The rows are grouped in 3 different ways at once. Each group adds its own fixed numbers to the row, and there is some noise. The rows also spread widely along 11 directions, which tell nothing about the answers.
Known rows, each followed by its group in each grouping:
[-15 -25   3  14  26 -26  14   0   5  -9   9  -7 -17  -6  12 -17   9 -15
   1  -4  39  -2   5  -7   4   1  16 -10 -12  22 -10  -5  -2  -2 -12   9
 -26  -7  23  12  13]
J795 J323 J708
[-10 -20  10  -2  24 -11  -5   2 -16  -3  18 -22 -30   4   8 -21   5 -18
   3   9 -37 -34   2   2 -37 -22   4   4  17 -16 -18  -5  14   2   7  -7
  -7  14  -3  28  17]
J130 J191 J31
[-24  11 -33  33  16  -8   3  11 -35 -20 -26  22 -35 -17  15  -9   5   4
 -14 -23 -16 -10  -2  13  -4 -28  15  -7   4  -5 -43  20 -21 -16  -8  -5
 -19  12  22  -9  12]
J161 J191 J464
[ 10  -2   4  -8   9   3   7 -20   8   4  -7  15  -1 -10  11 -19 -22 -12
  -7  12   1  11  -3 -27   3  19  14   2  -4  -4 -21  -5 -12   0   6 -22
  19   0 -17  -3  10]
J130 J323 J708
[ 15   8  -6  17   9  15   7 -12  -6  -8 -28   7  -6 -15  13  -5  -4  13
 -29   0 -24  12 -13 -21 -13  31  11   7   0 -12 -13  19 -29 -14   6 -24
  -2  18  -4 -18  -1]
J398 J56 J375
[ 25  18 -15 -15  16  24  23 -20 -26 -29   0  -4  49  -1   2   5  13  13
 -29 -19  -2  -3 -34 -13   5   0  -3  -3   4  14  25  32  23 -10  -4  -4
  -1  14 -22 -31 -33]
J795 J56 J31
[ -3  -3  -7  10 -12  12 -11   3   8   9   5 -19  12  -3   2  12  10   5
   3 -20 -35 -14 -15  11 -13 -13 -15  37   2 -13  16  23  15  50  12  31
 -16 -15 -16  -3  17]
J161 J191 J874
[ -8  39 -35  21 -10  -3  -7  17  -7  -9 -24  20 -15 -23  16  15  -2  10
  -5 -47 -32  -6   0  31  12 -21  10  10 -12  -3  -8  20 -15  15   2  15
 -25 -17  -6 -19  28]
J398 J56 J874
[ 16 -11  10   3  21  -6  12  20   2  -6   7 -19 -13 -18   7  29   6   8
  18   6 -14  -7   8   8   5   1  13   0 -10   6   9   6  -8  -3 -16   2
 -17  23  26  -2  -7]
J795 J323 J464
[-10  -5 -11  -3   0  20  23 -16  -5  30 -31 -12   7 -13  26 -21 -31  -5
   5   6 -23   9 -22 -31  -3   2  14  20  -8  -2 -32   7   3  16  -3  18
  -6 -21 -21  -9   7]
J130 J323 J187
[  1 -18  -6  55   2  15 -18   7   6   5  -2  13   4 -20 -17  13  19  -5
 -14  -3 -20   3  -1  -9 -13  23 -31  34  12 -22  -7   4 -22  50  13  -3
  18  11 -10 -14  17]
J795 J191 J187
[ 16 -28  34 -18   9 -21 -17 -10  16  -9  29   4 -18  16 -13  -3  -9 -13
   8  23   7 -11  16   4  -7   4   5  17  11   1  10  12  -8  14  25 -17
  19  13  19  14  16]
J398 J56 J375
[-20 -24 -11  41  29   3  19  -5 -16   6   5  10  12 -18  -2 -21  19 -22
 -18  -8  18   0  -7 -30  -1  17 -12   8  16   3 -27 -12   7  31 -19   8
  12  -6 -13  -3   8]
J398 J323 J874
[ 13  29  -8  14  -3   0  -1   4  17 -10  -4   4  -1 -21  17   4  11   1
 -22 -38 -16  -1  -3   9  -4  21   6  -6 -17   1  13 -10  -7 -10   7  -7
 -35 -13 -28  -5  14]
J130 J56 J708
[  0  -5  -7 -10   5 -16  -7  13 -10  -7  13  -4 -12   9   1  12   7  -1
  17 -20  -5 -21  -1  32   3 -34   3  13  11  10   5  35   8  14   8  17
 -23  -2  26  -3  11]
J161 J323 J708
[ 34  18   9 -30 -16  -7  -9 -10  18  -6  10 -15   6  25  22 -16  -4   6
 -12 -26 -24  -8 -16  23 -21   3  22   0  -4   8  18  27  -1 -40  34  -7
 -56 -18  -7  -5  -5]
J130 J191 J464
[ -1 -12   9  -4   1  -7  -3 -22  14 -18 -39  -9 -49  -9  34  -6 -33  22
   4  35 -18  18   5  -9  -9   3  40   4 -30  -9 -19  26 -44 -21  13 -21
 -12  21  39   7  20]
J130 J191 J375
[  1 -23  14  27  20   0  -7  -2   9  13   2  13 -17 -18 -12  -3  -7 -23
  -4  23 -16   4  14 -25 -12  24  -6  19   7 -22 -24 -22 -22  36   1 -17
  38  19 -13   8  23]
J795 J56 J874
[ 26   8  -1 -41  14 -19  12 -12 -17  -3  15  30   1  21   0 -32 -20 -22
  -5 -20  16 -11   2   9   5  -7  22 -19  18  17 -26  13   4 -42   6 -20
 -10 -10  -8  -8  -9]
J161 J323 J375
[ 31  23  -7 -31  12   5  11 -10 -20 -14   8  22  25   6  -1 -14 -12  -9
 -15 -15 -14 -13 -14  -3   3  -5  10 -12  13   6  -8  11  11 -28   7 -24
  16   6 -33 -22 -20]
J795 J191 J464
[ 36  -8  -5 -10  17  10  11  -9 -19 -21  23  21  36  10 -18   8  14   0
 -11 -13  21   5  -9  -1  25   9 -11   2  24  20  17  36   5  -4  -5  -5
  13  15   8 -36 -32]
J398 J56 J31
[  3 -26   7  11  -3  -5  -3 -18  20  11  -1  -1 -10  11   4 -20 -10  -5
  -9   4  17  16  -3 -14  -8  18  13  20  -7   3 -13  22 -26  10  14   4
 -21 -13  16   1  13]
J161 J323 J31
[  9  15 -13  31  33   0  19  16 -22 -17  11  19   5 -30  -5   5  33 -11
 -29 -37  -6 -15   4   2  -2  23  -9 -18  12   3  -5 -20   6 -15 -21 -17
  -7  10 -27 -10  -5]
J398 J56 J375
[-10   3 -18  22   2  12  -1 -20  -9 -14 -48  24 -23 -18  17  -2 -26  19
 -17  19 -11  22  -9 -23   2   0  21  17 -13 -16 -37  32 -49   7  10 -23
  21  22  23 -15  15]
J161 J323 J464
[ 29  -4   2   3  32  -7  23  17 -27  -1  32  -6  22   8 -11 -13  35 -22
 -21 -38   3 -23 -11  12 -14  15  -8 -20  36  19   2  -1  25 -40 -12  -2
 -42   6 -12 -14 -31]
J795 J56 J187
[  1   3   2 -22  -8   1  -5 -29  13   6  -4  23  -2   3   7 -25 -40 -14
  -4  11  -6   1  -2 -24   0  -2  16  19  -8  -7 -21   6  -9  25  21 -12
  29 -20 -27   2  26]
J398 J323 J31
[ 26 -20  32 -42  -1 -16   0   0  24   5  36  -2   1  10 -13  16 -18 -10
  31  12  13  -6  16  11  18  -6  11  13  -4  17  24   7   8  12   8   6
   7  -4  13   4  -2]
J161 J56 J464

New rows, each followed by its group in each grouping:
[ 15  -4  10 -30  -9 -24 -30 -23  15 -31  12  24 -13  28  -3 -12 -23  -2
  -2   9  18  -4   3  15   4 -23  14   9   0   6   6  40 -19   2  46 -22
  14   7  24  -2  22]
J795 J191 J708
[ 34  11   2 -44   9   8  27 -28  -8 -17   3   5  38   7   6  -9 -15   1
 -13  -9  17   5 -21 -14  16   9  15 -12  -4  27  17  23  16 -27   3  -9
   0  -1 -18 -24 -28]
J795 J56 J375
[ 31   6  11 -10  21 -14  20   7   9 -18   0 -14 -15 -13  16  15   3  11
  -3  -9  -1   4   9  13   9  17  28 -21 -18  17  15   6 -12 -42 -18  -6
 -42  19  20  -7 -14]
J795 J56 J874
[  7 -12  -5   8  14   8  10  23 -16   7  -1 -29   0 -15   1  34  15   8
  20  -9 -36 -12  -6  13   0  -6  -5  17   6   3  12  19  10  20 -18  25
 -19  16  12 -13  -7]
J795 J56 J375
[ 10  16 -26  18  -2  10   7   7  -9 -10 -19   8  15 -15   7  19   9  14
  -9 -36  -6  10 -12  12  17   5  -1   9  -7  13   9  29 -10   5  -4  16
 -26  -5   0 -31  -4]
J795 J56 J375
[ -5 -22  14  18   4 -16 -27  -2   4 -16  13  -4 -20  14  -5  -4  15  -4
  -7  -2  -1 -11   2  22 -20 -10  -7  23  17  -3   4  28 -12  15  36   0
 -20  13  33   9  22]
J130 J56 J187
[ 17 -10   3   2   4 -21  -5  16  13 -22  43  15  11   3 -14  20  25  -7
   9 -31  34 -11  15  33  28  -5  -4  -1   0  30  28  12   3   6  -1  13
 -22 -12  19 -11  -4]
J398 J191 J464
[  7  -5   2 -21   4   7  11 -23   6  15 -26  -6  -3  -2  20 -19 -40  -2
   4  22 -13  10 -16 -33  -2   6  24  12 -12  -2 -22  13 -11   6   6  -6
  12  -3  -8  -6  10]
J795 J323 J708
[ 34 -25  -9 -22   6  -6 -10   3 -22   8  17  36  -2  29 -27   2 -16  -7
  25   0   8   4   8  21  26 -19  -1  15  39  10 -23  55 -17  -3   3   1
  11  15  37 -34 -16]
J161 J191 J31
[-11 -18 -10  17  14 -15   3  10 -12   9  -7  17 -33  -4   8 -17 -11 -14
  10   0  -3  -1  10   0   5 -10  18   2   7   3 -46   5 -25  -7  -9   3
  -8  -4  22  -3  12]
J398 J191 J464
[ -7 -19   0  50   8   4  -6  16   5  11  10 -12   0 -12  -1   6  30  -6
 -12 -13 -20  -8  -4  -4 -22  21 -14  27  10 -11   0  -2 -10  33   3   9
 -18  -3  -1   2  13]
J398 J323 J464
[ 24  13 -14  15   9  -8   0  -4  -8 -17   7  25  18   9  -5 -15  20  -5
 -36 -43  17   4 -10  14   2  17   0  -8  15  16  -1  25 -13 -23  11  -8
 -34  -4  -2 -24  -9]
J795 J56 J874
[  5   5   6 -20   7   7  16   5   2  12   4 -31   5 -18  20  12  -4  -4
  20  -6 -39 -19  -5   0  -8  -4   8   8 -12  -2  11 -12  30  15  -9  16
 -15 -11 -29  11   8]
J130 J323 J375
[ 22  34 -11  37  -1  -2 -18  12   9 -29  -4  17  -8 -18   2  23  30  17
 -40 -45 -24  -2   2  32 -12  21  -5   2  -4 -13  19  17 -29 -10  17 -19
 -38  14  -4 -15  12]
J161 J56 J874
[  8 -29   1  19   8  -4 -18 -21   3 -32  14  26   9  13 -19  -5  11  -1
 -19   8  40  12   0  -5  10   6 -12  15   9   7   3  37 -24  19  21 -12
  20  18  28 -14   2]
J795 J191 J31
[ 41 -27  32 -28  19 -11  20  21   9  30  46 -33   8  14  -3   1  12 -24
  25  -9 -11 -14   5  12  -6  20   8  -6  20  20  16 -10  23 -29 -13  14
 -46  -6   1   3 -28]
J130 J56 J464
[ 32   8  13   4  22   7  13  -8  -4 -18  12 -13  15   0   9  -9  26   1
 -41 -15 -16  -5 -17  -5 -27  35   6 -15  10   2  15   2   0 -46   9 -29
 -31  21 -13  -4 -24]
J130 J56 J464
[ 27 -20  23  10  28 -10  -1  -5  -7 -23  33  -7   4  20 -10 -14  34  -6
 -35  -6  11 -16  -6   4 -33  23  -1  -7  29   3  10  16  -6 -33  18 -31
 -26  27  20   6 -18]
J161 J323 J464
[  9  30 -18  -4  -6   0 -16 -14  -9 -16 -15  21   4  10   9 -21  -7  -1
 -32 -28 -19  -7 -22   4 -14  -9   5   8   7  -6  -7  30 -11  -5  35 -18
  -5  -3 -20 -15  16]
J795 J56 J708
[ 12  15  -9  -8  22  12  22  26 -24  15  11  -5   8 -31  -3  24   6 -11
  15 -21 -53 -33   3   7  -5  -8  -8   4  13 -14  -4 -19  32  17 -25   4
   8   5 -43  -4  -2]
J161 J323 J375
[ 14 -18  15 -16   3 -19 -17   1   4   8  20  10 -18  18  -8  -5 -12 -18
  20   1  -4  -6  15  20  -1  -8   5  14  19   2  -9  15  -9   5  22  -3
  -4   0  17   5  17]
J130 J56 J375
[ 49  13   7 -32  -2  -5   7  -2  10  18  10   0   6  19  11 -21 -10 -10
  -9 -27 -17   3 -10   9  -8  28  20 -10  12  10  -3  12  -6 -51  13 -11
 -47 -14 -17 -17 -16]
J130 J56 J708
[ 31 -25  24 -15   6 -17 -11   4  28  15  19  11 -27   2 -11   4 -24 -16
  23  23  -7   4  27   1   4  15  14   8  -3  -4  -9  -6 -27   4   3 -14
  11   8   8   4  10]
J795 J191 J31
[  6   2 -15   8   4  -9 -19  -2 -19 -15  -6  23 -18  17  -3 -12  -4  -3
 -13 -14  -7  -3  -4  18  -7 -19   7  11  20  -1 -21  44 -27  -7  24  -9
 -11  14  24 -14  10]
J795 J56 J31
[ -2  14 -12  10  24  -3  16  -2 -10 -48  -1  -2   4 -26  18  15  24  16
 -18 -19  12  -8  -7   8  11  -5   8 -18 -16  14  20  10   7 -13 -10  -8
 -20  18  11  -7  -1]
J130 J323 J708
[ 22  18  -4   8  25   8  15  18 -17 -15   3   3  -4 -27   7  20  11   7
 -10 -10 -38 -17   1   2  -4  10   7  -7   7  -8  -1  -3  -5 -18 -13 -23
  -1  26 -10 -11 -11]
J398 J323 J464
[ 10  20 -12  -4  14 -12   8  26 -17  23  16  12  -7 -12   4  -8   4 -32
  11 -41 -37 -28  11  23  -8  -5   3 -10  18  -3 -27 -27  16  -9 -10   0
 -22 -21 -41   4  13]
J130 J323 J375
[  9  22  -5 -36   6  -8  31  -6  -5   0 -11 -14  -3  -4  41 -21 -22  -1
   4 -20 -13  -7 -12   3   4 -12  44 -22 -21  21 -11   2  13 -48  -8   5
 -49 -23 -12  -1  -6]
J130 J323 J464
[ 46  28   8 -45   0   5  17 -21  11 -28  21   0  38   5   8   2  -3   8
 -23 -25   7  -6 -15   1  12  14  15 -14 -12  23  42  17  20 -32   6 -14
 -18  -9 -29 -18 -24]
J398 J56 J31
[ -4 -32   6  -5  17  -6  21   0  -3   5  -6  -4 -16  -8   7   9 -19   1
  28  23  17  11   6 -10  22  -8  21   8  -9  16 -17  19 -13   8 -21  13
  -1  10  43  -5  -4]
J161 J323 J464
[ -1   2 -11  25  22   3  16  23  -8  10  18  -7   1 -29   3  -2  28 -18
 -10 -33 -29 -26  -2  -6 -15  17 -11  -4   7  -5  -6 -36  19   7 -24   3
 -13 -11 -43   3   6]
J398 J191 J708
[ 24  -2   7 -17 -11   6  -4   0   6  19  13 -24  25  21   5   0  -1  -2
   4 -16 -25 -11 -22   7 -15  -1   0  25   9   5  16  29  11  11  20  17
 -29 -18 -10 -11  -8]
J795 J323 J464
[ 15  -3  16  -8   8 -15  -3  21  22  12  11 -13 -28 -18  10  26  -9  -4
  33   1 -30  -8  25  24   6  -1  15   8 -12  -5   7 -10  -7  14  -6   7
 -20   2   9  12  20]
J130 J323 J874
